The rows are grouped in 4 different ways at once. Each group adds its own fixed numbers to the row, and there is some noise. The rows also spread widely along 15 directions, which tell nothing about the answers.
Known rows, each followed by its group in each grouping:
[-27 -21   0  -3  11   3  15  -4   4   8  13  -4 -14  26  -5  -6  17   8
   1  -1   6  12   7  -7   1   9   0   8  -1  12  -6  -2   3   4   3 -14
   3  12   8 -15 -10  -2 -12   0  19  -9 -11   5]  X z_64 nini nelip
[  9  -6  -1  -5  22 -17  -6   6  17   4   7   4  20  24  -2  29  -7  -4
   6   7 -19  15 -20  17  -9  -4   1  -5   9  18  -2 -10  -9  11  14  -9
   4 -13 -10  11   6  28 -14  16 -33   8  -2  -1]  M z_397 ruk piros
[ 15   2   0  11  32   4  32 -25  13 -40 -29  -5   6   4  -1   8  -1 -22
  13   6 -22   3  -7   6 -19   5 -10   7  -9  19   6 -17  -7  -9  24   0
 -14  13  -6  -5 -36  32  27 -10 -10  -1  15   5]  N z_903 Duru deguf
[-20 -30 -14   5 -23 -14  14  -5 -39 -10  33   4 -37   4 -19 -33  24  13
  16   3   0 -17  35 -26  38   7  -4 -24 -25 -24  32  29  -7   9  -3 -22
  22  -4  -5   6   7 -25  19 -23  -8  -8 -12 -10]  X z_397 lezo Dazun
[  0 -13  -7 -20  -4  -9   0   1 -12  -7   8  -1 -13  16 -17 -15  -3  -3
   3  19  -5  10   9 -12  28   5  -9  -6 -10  -5  11   7  -1 -15   9  -2
   6  -6  -7   0 -13 -15  11  -9   0  -3 -19  -8]  N z_742 Vis Kiv
[ -2   7  -2  12  21   9  11   2  19   5  -9  17  23   6   6   4  -1 -19
   9 -22  -3   1 -20   0 -16 -16  -7   1   8  21   4 -20   1  18  13  -2
 -18  -4   4 -18 -27   6  17  -8   2  -2   2  17]  M z_742 nini nozam
[  1  -9  12   7  13  10  12 -16  -1 -13   2   9   5  11   4  -9   8 -15
  -4 -17 -10  17  12  11  -8   6   0  -3  -9  -4 -10   4  -2   4   6  -1
  -2   9   0   3  -3  15  -2  -7  -7   3  15  11]  M z_577 Vis Dazun
[ 17   6  -1  -7 -28  -3  13  -9 -10 -28   2 -26  -5  17  -9  16  -3  15
  -4  32  -1  -3  -1   1   3   6  -4  14  -3   4   7  -3 -14   4 -19  25
  11  18 -10 -11  -5   3  -2  -8  -5  -7  -7 -13]  N z_371 ruk nelip
[ -3   0  -4  11  11   9  23  -3  -2  -6   0   4   1   0   1 -10   1 -13
  10 -15  -8  -3   9  -8  -3  -5  -5  -2 -10   0  13 -14   1   5   7  -3
 -10   1  -8  -8  -1   3  19 -25   2  -1  -1  17]  M z_64 Duru piros
[ -8   5  -5   8  11   0   8   1   5   6  -7  12   1 -12   2  -7  -7  -9
  16 -16  -3  -7  -7 -19  -9   1  -5  -4  -8  -1  12  -1   3  -1  18  -5
 -12 -21  -7   3 -10  -4  21 -10  -4  -5 -13  13]  X z_577 lezo deguf
[-15  -1 -16  15  15 -14   1  21  12  16 -11  27   5 -26  16   7  -2  -7
  14 -26   3   0 -13 -18 -17   3   3  -9  -6  -2  25   0  10  17  36 -25
 -20 -27   4   6 -11  -4  17  -8 -16  -2 -12  10]  X z_371 ruk nozam
[-12 -13  -2 -25  31  -6  21   2   9  -9  -8 -11  -5  30  -2  14 -11  -5
   0  14 -14  26 -13   4  -2  15 -11  17  -3  15  12 -22   7 -26  18  -4
  -5 -14 -10  -6  -9  21  -8  -8  10  -5 -27   9]  X z_903 nini Kiv
[  3  -4   5   0  14   7   0  -2 -13  19   3   8  -2   3 -14 -16  -2  -9
  17   7  -4  -1   6 -15   4  -2  -6   4 -10  -3   5   4  -2  -4  -6   3
  -9   0  -9  -3  -3 -20  14 -15  10   3  -1   7]  M z_371 ruk deguf
[ -7   9  -1   4 -19   3  -2  21  14  -2 -18   9  15  -8  27   3  -2   1
   2 -15   4  -5 -13   0  -8  -1   1  -1  10   3   6  -9  14  12   0  17
 -23 -16   8 -19 -10   7  11   1  13  -1  -5   6]  X z_903 nini Kiv
[-10  -6  -8  -7  -7  -8   6  22   2  -4   7  -3  -9   0  14   0   0   7
   4  -7  -3   8 -12  -7   4  -2  -1  10  -3   5  16  -8  -4   9  -1  -2
  -1 -20   2 -15   5   4  -3  -7   6  -5 -19   0]  X z_742 nini Kiv
[ 14  12  -2  -8  22  16  21   8  13  -8  -6  -4   6   7  -4   9 -22 -23
 -20   3  -2  13 -21   0  -1 -18 -13  -5  -9   2  10 -39  10 -14  11   3
  -7   8  -7  -6  -3  -5   9 -21   6  -4  -3  12]  N z_64 nini nelip
[ 17   5   5  20 -16  16  -2  -3  15  21  11 -18   6 -19  -1   1  -2   0
  -1   3  -3 -35  24  -3   1 -18 -12   6  17  12 -43 -11   1 -15 -27  33
   1  10 -19 -11  17   6  14  21   9  16  21  -8]  M z_903 Vis nelip
[  8  11  -1   6 -26  -9 -32   6  -7  26   7   0   7  12 -26  -9  -5  18
  25  14  -3 -35 -15 -18  -1 -15   2 -11  15   0 -16  16 -16   9 -23  10
  10 -27  -9  12   5 -13  17  29 -19   4  -9 -23]  M z_903 Vis piros
[  7  -3   8   7 -11  -1  -5   3  -2   1   6  -3   7   0   6   5   3   7
  -6   0  -3  -2  12  12  -4   4   6  -5   2  -8 -13   3   3  13 -15  13
   0   7  -4   9  24  10  -7   8 -10   9  13  -7]  M z_64 ruk Dazun
[ -3   4 -12  10 -11  -8   1   8 -10   9   2  14  -3 -23  -1 -10  12   0
  20  -3   1 -10   8 -23  -2   1  -3   5 -10   5  16   9  -7  11   9  -6
 -11 -10  -2  -9  -8 -16  24 -13  -3  -3  -8   1]  M z_64 nini nelip
[  1   0   0   7   5   8  18   2 -12  12  -1 -13  -7 -13  -3   0  -8   1
   4  12   2 -23  17  -8   1   2  -3   4  -6  -6  13 -11  19 -12 -14  13
  -7  17 -11  -1  16  -8  14 -17  23   0   6   0]  X z_903 ruk piros
[-28 -23  -1   2   8  -2   5   1   2  22  19   1  -3  18   9   8  11  13
 -12  -5  12  10  26   3   1  16   6  -8   0  -3 -11   7  21   5   3  -3
  -1  13  -3   4  20   3 -25   6   9   1  -4   6]  M z_371 nini deguf
[ -2   1  18  -4  24  18   2  -9   5  -4 -15  -4 -11   1 -14  -9 -17 -10
 -12  12  11  22  -1  -4 -24  12   5  -1 -18 -21  -8  -1  11 -25   8  -4
   1  14   4  15   3 -19  -2  -6  16  -5  -1  -3]  X z_371 ruk Kiv
[ -4 -18  22  -8   1   6 -27  12   6   6   0   0  -5  10   3 -12  -4  12
 -12   8   4  17  -1  10  -7   6  14 -13  -2 -21 -28  15   9  -8  -7  -5
   5  -5  13  22  22  -1 -19  29   3   8   8 -20]  X z_397 ruk Kiv
[  1 -11 -10  11  16  -2  15  11  12  -2   6  -2  -9 -19   9   0   3  -7
   1   0  -6   0  -1  -3  -2 -12  -5   2  -4   8   5 -13   0  -1  11 -17
  -4  -3   2  -6  -1  12  10  -2   0   5   8  -2]  M z_397 nini nozam
[  1  -8   8   1  19  22  -1   8 -19  15  -7   2 -10  -8  -7 -32  -4  -8
   3   6   0 -12   5 -15   5  -8  -5  -7 -13 -18   1  -3  17 -20  -9   0
 -14   3   4   6   2 -23  25 -11  22   4   8  -1]  N z_903 lezo nelip
[ -5 -13  -5 -19   6 -10  -2  18  13 -14   6 -10 -14  12   3   8  -6   7
 -14  11 -10  23 -15   1  -3   3   1  -4  -6  -3  -6  -7  -5 -12  19 -15
  12 -20   2  14   5  17 -15  19 -20  -1 -18 -13]  N z_903 lezo nelip
[  2  -7  -7  16  34   6  10  10   5  28   7  -4   5  -3   3   4   1  -8
   3  -2  -6 -23 -11   2   8 -22  -8  -6  12  15   3 -23  21   5  -5  -5
 -11   7  -3  -4   8   3  17  -1  10  13  19   5]  N z_577 nini Kiv
[-23 -14   7   6  14  -3  -4   8   2  37  17  13  -1   2   6  -4  13   1
   2 -14   7   5  19  -4  -2   7   3   1  -2   2  -8  10  11  13  -3  -5
  -8   7   2  -3  10  -6 -13   1  11   4  -4  10]  X z_903 lezo nozam
[ -3   3  -4  -8 -26  -8 -18   7   2  10  -2   8   3  -2  -3 -11  -7   9
  10  13   4  -1   1 -17   6   7  -6   5   5  -3  -8  17   1  -7   5  11
  -9 -23  -2  -2 -18  -9  10  10   3   0 -25  -6]  M z_577 Vis nozam
[ -7 -11  -2   8  13  -3   6  -4   9   8  -2  -8 -12 -11  -1   5   4   5
   8  10  -1  -1   1  -6 -14   7  -5  11  -2   6  -9   0   6 -12   8  -8
  -3  -1   2   2  -3   3   8  10   5   2   2  -7]  X z_371 nini Dazun
[ 13   2  10   2  15   4  -4   2  11  -2  -1  13   9   3  -2  -9   4 -14
   8   0 -10  16  -9   7  -7 -10  -3   6  -2  10  -9  -3 -15  15   2  -4
 -10   3  10  -8 -16   8   7   5  -6   8   9   2]  M z_64 lezo nozam
[ -4   8  -2   8   1   0  -6   4  20   4   4   4  12  10   1  15  -8   1
 -18 -10   8   0 -11   8 -12  -5   3 -28   3  -7 -12 -10  13  14   9  -2
   4   2  -1  18  12   0  -5  13 -18   1  -1  -1]  N z_64 lezo Dazun
[  3  -5  21  29  38  19   8 -17   9  16   7   7  14  14  -3  -6  14 -16
   9 -27 -11  -2   4  12 -26 -15   3   5   5  16 -26  -8 -12  23 -17  -4
  -5  23  -1  -7   6  14  -2   2  -2  11  32  14]  M z_903 Duru nozam
[  7  -5   8  -2  11   2   3  10   4  -5  -9  -9   8  18  14   8  -7   6
  -4   7 -11   5 -17  16  -2  -4   3  -2   6   1  -6 -14   7   7 -12   8
 -11   2   2   2  11  23  -9   8  -2   8   9  -4]  N z_64 Duru deguf
[ 15  -3  -2   7   8  -1   4  14  12  -7   1  16   4  -9   7  -2   6 -22
   0 -21 -14   8 -12   5   1 -19  -4 -11  -5   6   6 -14  -9  21  12  -9
  -5  -3   6  -7 -11   7  12  -4 -18   6  16   4]  N z_903 ruk Dazun
[ 14  -7  -4  10 -33 -12 -12  -2 -16 -10  15   2  -1   3 -13 -13   8  11
  11  12  -8 -22  15  -5  28  -9  -6 -19   3 -11   3  22  -8  12 -14   8
   9  -6  -9   7   1   2  21   9 -22   9   7 -18]  X z_577 lezo nozam
[ 16  11   5   0 -20   4  -3   0  -3  -9  -4  -7   5  -8   1  -9  -9   2
  14  15  -7  -8  -1  -6  -1  -5  -9  11  -1  -2  -3   3 -12  -3 -18  24
  -8 -11  -8  -8  -3   0  17  -5   2   2  -6  -4]  M z_397 lezo nozam
[ -5   5  -3  -1  -6  -2   6   2 -10  12   2   1  13  36 -10   6 -16   8
  10  -5  -5 -24 -12  -8  12  -3  -7 -15   9  -4  12 -11   7   4 -16  19
  -1 -21 -24   4  12   0   6  -9  -6  -4 -21   6]  X z_64 Vis deguf
[  7  10  -2   0 -18   6   0   6   2 -20 -18  -2  17   4  11   6 -13   2
  -5  11   2  -8  -8   7  -2  -1  -1 -14   6 -10   8 -10  17  -4  -3  20
 -12  -8  -6   1   1   5  16  -3   1   0  -1  -4]  M z_397 nini Kiv

New rows, each followed by its group in each grouping:
[  1 -14  20  -9  19   3  -6  10  -3   0 -14  -5 -14  -6   8 -16  -4   6
  12  20  -7  19 -15   0 -18  11   6  26 -10  -3  -6   4  -6 -12  -7  -9
 -14 -10  18   0  -4   5  -5   6  18  -1  -1 -11]  X z_397 ruk nozam
[-12 -16   9  18   6  -1  11 -16   8   6  10  -4 -10  -4   3  -3  28   4
   2  -1  11   4  31   3 -11  14   5  12  -2  15 -19  13  -1  13  -4  -5
  -1  35  11 -14   1   3  -7   8  18   3  16  -3]  X z_64 nini Kiv
[ 13  -3  12  -7 -24   6 -39  39 -10  14   9  18   5  -2  11 -23  -4   3
 -20  -1   8  13 -13   7  19 -25   6 -23   0 -25  -9   9   9  16 -19   6
  -8  -5  20   4  13 -23  -7  11   3   9  10 -16]  N z_742 nini nozam
[ 20  -9   4  28 -12 -11 -30  -2   5  20  15  32  15 -28   5  -5  20 -14
   4 -16  -1  -2  37   9   6  -9   3 -22  -1  -3 -25  32  -2  24  10   2
 -10  21   5   9   2  -4  12  21 -29  24  39  -9]  N z_371 Vis piros
[ -1   0   2   0   2  11   2  16  -3   4 -10   4   4   8  10  -4  -9   1
  -8  -3   6  -5 -24   3   2 -11   1 -14   2 -12   9 -14  21   9  -8   4
 -14  -2  11  -1  -4  -6   8  -5   9   0   4   1]  N z_371 Vis Dazun
[ -7  -2   9   1  21   7   5  12   7  22   3  -4  -4  -9  11  -4  -3   2
   5   3   3   7  -7  -4 -17  -1   1  21  -3   6  -7  -7   2   0  -9  -2
 -14   1   7  -8   8  -2  -7  -2  22   1  -5   6]  M z_397 lezo nozam
[  7   7   5  -2  -2  -1  -2  11  13   1   5  -4  -1  -7   3   3  -1  -2
  -4   8  -1  12  -4   4 -14  -6   2   9  -4   7  -8  -4  -9   5   0   2
   0   6   8  -6   0   5  -5  10  -1   3   0  -6]  M z_903 lezo piros
[-22  -6  -4  -3   6  -2   1   8   5  22  16   6  -5  15  -1  -3   6   7
   1 -13   8   3 -12 -11  -2   1   0  -4   1   3   1  -1   4  18   5 -13
   1 -11   5  -2  -3 -11  -5  -1   2  -6 -19  10]  N z_577 lezo Dazun
[-10   7  -6 -12  28  13  28  12  22  14  -1 -14  -1   0   6   6  -9  -8
   7   3  -3   9 -27 -13 -12  -9 -14  37   3  35   7 -39  -2  -5   3   2
 -13  -5   3 -38 -24   0   3 -15  34 -10 -23  19]  M z_742 lezo nelip
[ -2  -6   6   4   5  19   8   5   3   1  -9   2 -13 -16   3 -20 -10  -9
 -10  -7   6   2   4  -9  -2  -5  -5 -10 -13 -23  -7  -6  19 -21   3   0
  -8   0   6   5   1 -14  15  -7  17   0   8  -1]  X z_371 Vis Dazun
[  9  -5   7   5 -20  19  14   5 -12 -32   3 -11 -15   2   7 -25   3   0
   0 -14 -10  -5  -8   0   7 -19  -4  -3 -11 -14   3 -11 -11   4 -25  10
   7 -10   5 -12   9   4  15 -13   6  -6  10  -5]  X z_742 nini Dazun
[-17 -22  10   9   7   7   5  -4  -3  13  18 -10 -10   8   6 -11  14  15
  -4   4   8  -1  28   5  -1   9   6   2  -1  -4 -19  12   7   4 -17  -2
   1  19   4   2  19   3 -15   7  17   4   7  -3]  M z_397 lezo nozam
[-41 -12   0  21 -25   7 -13  -6  -3  28  11   7 -13 -16   5 -29  24  22
   9 -20  26 -19  44 -25  -7  20   9 -10   3 -12 -26  36  18   4   1  -1
  -5  -1   6   3   9 -24  10  14  22  -1  -8  -1]  M z_577 nini Kiv
[-21  -1   5  16   6   9  19  -8 -13  21  -6 -10 -22 -15   6 -21  10  12
  32  -8   6 -23  14 -30 -21  16   0  31  -9   7  -4   9  -6   1 -16   6
 -19  -3   0 -13   0 -10  17 -15  30  -9 -11  11]  N z_64 Vis deguf
[  9   0  12 -13   4   1 -11  12  -4  -6 -18  14  21   9  10  -2 -11  -7
  -2  12  -4  15 -14  14   5   3  -2  -5  -2  -5   7  -1  15   1   1  16
 -20  -2   9   2 -13   3   2   1   5   2   3  -3]  X z_742 lezo deguf
[ -9   4   0   0 -11  -2  -5   7  18  23   4   6   7   6  -4   2   4   3
  10  -7   7  -7  -9 -11  -4  -4  -3   5  12  18 -10  -5  -1  13  -5   9
  -4  -8   3 -19 -17 -10   1   9  11  -3 -11   3]  X z_903 ruk Dazun
[ 12  12   5  24   7 -11  -6   0  18   2  -7  15  16 -14  12  14   7  -8
  10 -16  -5   2  -9   4 -29  -4   7   0  -1  16  -9   4 -17  35   9  -3
 -12   6   4  -1  -6  13   2  11 -27   8  18   1]  N z_64 Duru deguf
[ 31  11   6   7  -7  -2  13  -6  18 -24  -3  -7 -11 -38   4  -3   0 -17
  10   8 -11  13   1  -4 -14  -9 -11  39 -12  21 -10  -4 -35  -1   0   9
  -2   8   5 -25 -24  11  13  -1   1   1  11  -9]  X z_742 Vis nozam
[-16 -14 -12  -3   8 -20  -6  20   0  25   3   2  -7 -12  14  11   5  14
   9   8   1   3  -5  -8  -5  14  -1   9   1   6   6   5  15   2  13  -8
 -15 -17   3   3   4   1   0   6   0   3 -14  -3]  N z_371 nini Dazun
[ -1   7   1   1   8   3   3  -2  16 -10 -24  -5   6  -7   5  13  -8   4
  -6  22  11   9 -17   6 -30  10   2   6   0   3  -5  -7  16  -7  15   0
 -12   9  12   2 -19   4   5  11  10  -3   1  -8]  M z_371 nini Dazun
[-13  11  -5  12   5   2   8  -1  14   2 -11  12  10   5   1   6  -1  -1
   1  -9  13  -3 -14  -8 -20  -1   4 -14   0   5   6  -8   7  17  15  -8
  -9   3   5  -2 -16  -7   8  -1   0  -9  -6   6]  M z_64 nini deguf
[ -2  -3  -6  -3  14 -14   1   6   6  27   5  19  10   3  -5   6   3 -14
   8   1  -2   4   5  -8  12   2 -12   5   2  19   8   0   6   5  15   1
 -17   3  -5 -11 -23  -7   7 -10   3   4 -11  12]  N z_903 Vis nozam
[  8  -8  13  -1   4  19  -7  -3   7 -14  -3   9  -1  10  -6 -21  -1 -14
 -11  -4  -2  22   1   4  -1 -11  -1 -18 -10 -15 -21   1   1  -9   8  -1
  -2   4   8   4  -9  -5   4   8   0   3  15  -5]  M z_371 nini deguf
[ 21  20  11  -2 -10   3   1  -2  23   2  -4  -5  23   1   3  16 -12  -7
   8  12  -3   1 -13   8  -8  -9 -14  23  13  25 -12 -14 -11   6 -17  34
 -13   3  -7 -26 -17   9   3   2   9   3  -3   8]  X z_397 lezo nozam
[ -6   7 -16   8 -18  15  15   5  24 -10  -2   1  -3  -8  -5 -13  -8  -7
  -3 -15   9 -20  -3 -23   9 -20 -14 -24   2  -3  -1 -22   9  -8  18   1
   2 -12  -4 -11 -21 -13  33  -3   6  -8 -12   4]  X z_64 lezo nelip
[ -1   6  -8  -6 -19  -7  -9  20  11   7  12  -1   7  -1   5  12  -7   7
 -13   5   6   9  -9  -4  -1  -7   2  -2   2   5  -1  -7  -1  11   2   4
   6  -3  -2  -7   4  -8 -14   7  -6  -2 -14  -9]  M z_742 Duru nelip
[ -8   1   3  16   1   7   2  12  10   8   2   0   2 -17  21   6  -3   4
 -15 -13  12  -2   7   4 -18   0  10 -12  -4 -15  -9  -2  15  11  -1   2
  -6   8   4   9  26   4  -9   7   0   5  10  -1]  M z_371 lezo deguf
[-14  -5  -6   9  -3  -4  -1  17   3   6  -3  20  14  10  12   1   8   2
   3 -22   2  -5 -20  -3  -1  -6   9 -18   7   2  16  -2   9  32   9 -13
  -8 -13  10  -4 -13   1   4   1  -8  -5  -1   5]  X z_577 ruk nelip
[ 11  -5   5   9  -1   2  15  -7 -10 -14  -7   5  10   1   7   1   7  -8
   4   0  -9  -3  12  11   5   4  -7  -1  -4  -1  10  -4  10   7  -7  14
 -14  13  -3  -6  -2  11  14 -16   3   4  17   5]  X z_64 nini Dazun
[  5  -6   4  -9   1   1  -5  15   4  -5 -14  -5  -1  -1  11  -7  -8   3
  -5  15  -6   8  -5   6   1   2   2   1   0  -8  -6  -3  10 -12   0   4
 -10  -9   6   5   6  13   2  13   5   8   2 -12]  M z_64 Vis Kiv
[  8   6   4   9  29   4   0  24   1  24 -17  16  15 -28  17  -3  -5 -14
   0   4   3   2 -19   1 -10 -12   4   5  -2   5  13 -12  21  13   4  -6
 -30  14  16  -8 -12  -8   7  -7  20  10  21   5]  M z_577 Duru deguf
[ 10   0  -2   2 -18  -9  -1  -3 -10   6  11   1   2   1  -5   0  11   3
  11  11  -3  -8   9  -6  12   0  -6  13   1  14   0  13 -13  14 -11  14
  -2   8  -4 -16 -15  -4   6  -3  -4   3  -1  -4]  N z_577 Vis nelip
[  7   6   5   9 -15  13  -3  19  15  -3  -4   5   3 -11  11 -11  -4  -4
   1 -24  -1  -5 -18  -7  -7 -21   2  -5   1  -4 -10 -15  -8  14  -7   3
  -5 -16   6 -10   3   0  10   6  -1   0   6   0]  X z_64 ruk nelip
[ 18  -5  15   7   6  13 -18  -3  11   9   0  -6   0   2  -8  -8  -1   0
  -4  17   1   1  -2   8  -3 -16  -4  -2   8   0 -36   0   3  -8 -14   9
  -5  15   8   2  -3  -2   6  25   6  12  23 -16]  N z_371 nini nozam
[ -6  -1   6  11  16   6   2  -1  14  -2 -19  11   4  -9   9  -1  -5  -8
  -3 -12   5   8  -4   1 -22   5   6  -7  -4  -7  -6   1  13  -3  17  -7
 -13   0   9   7  -7   4   8   6   1   2   9   2]  X z_371 Vis Kiv
[ -7  12 -12   4 -11 -26   6  14   3  -1  -6  18   1 -26  15  17  -3   0
  10  -6   7   6 -15 -14 -22  14   4   6 -14   3  30   8  -5  20  23 -11
  -9 -18   4  -2 -10  -6   3 -14 -16 -11 -20   2]  X z_397 Vis Dazun
[-13   0 -13   5   0  -4  28   6   4 -24  -9  -1  -8   6   7   5  -4   0
  10 -17  -6  -2 -14 -12 -11   6   1  -5 -10  -2  32 -16  -3  10  21 -15
  -2 -21  -2  -1  -5  13  15 -20 -10 -15 -22  10]  X z_64 ruk piros
[ 29   0  16  -3  13   2 -13  -6  10 -13  -3  -3  -2  -2  -7  -4  -5 -15
   0  13 -16  27  -6  10 -11  -6  -3  12  -9   2 -23   3 -21  -8   3   4
   0   3   0   3  -1   8   0  12 -17  15  16 -12]  N z_371 Duru Kiv
[  4   1   0   1   4   1   4   9   7  -3  -4  -3  -5 -17  10   2  -3  -6
  -4  -4  -7  10   4  -7 -12   2  -3   8 -10   0  -5  -7  -1 -10  12   2
  -8  -3  -4   0   5   5   2  -3  -3   4  -1   1]  N z_903 Duru nelip
[  5  -4   8   5 -10  11  -8  -7  -7   5   3  -4  -4  11 -12 -20   0   4
  24  -1 -10 -11   0 -13   1  -8 -10   4   3  -3 -15   6 -11  -8 -15  12
  -3 -21  -6  -4   0  -3  21   5   2   2  -3  -1]  X z_371 nini piros
[ -2  -3  -1   9 -12   6   3   6  15  -5   8  11   4  -3   6  -6   4  -7
  -3 -25   2   2  -1  -2   3 -12  -2 -12   0   1  -3  -8  -1  18   3   0
   2  -3   5 -11  -6  -3   5  -1  -3  -1   5   3]  X z_742 ruk Dazun
[  9   4   8   6   7  10   4 -12  -1 -12   4   1  -1  13 -16  -8  -1  -8
   3  -2  -6  10 -11  -2 -14  -9  -2  -2  -9  -5  -5  -3 -16   9  -4  -4
   9   3  -3   1  -3  -6   4  -7 -13  -1   5  -1]  M z_371 Duru Dazun
[  5  -3  14  -1 -10  -4 -19  21  -3  10  -1   5   1  -7  11 -13   6  11
  -2  15   6  15  -4   6  -4   0  12  10  -2  -6  -7  13  -2  20 -18   0
 -13  11  20  -6   1  -6 -13  11  11   8   9 -15]  M z_64 Duru nozam
[ 24   1   9 -11   5   2  -3  -2  12 -17  -9  -5  13  11  -3   6 -10  -9
  -1  26 -14  17 -12  15  -2  -6 -11  10   5  11 -13 -12  -6 -14  -1  15
  -9   0  -2  -7 -15  17   2   7  -1   6   4  -6]  M z_397 nini nozam
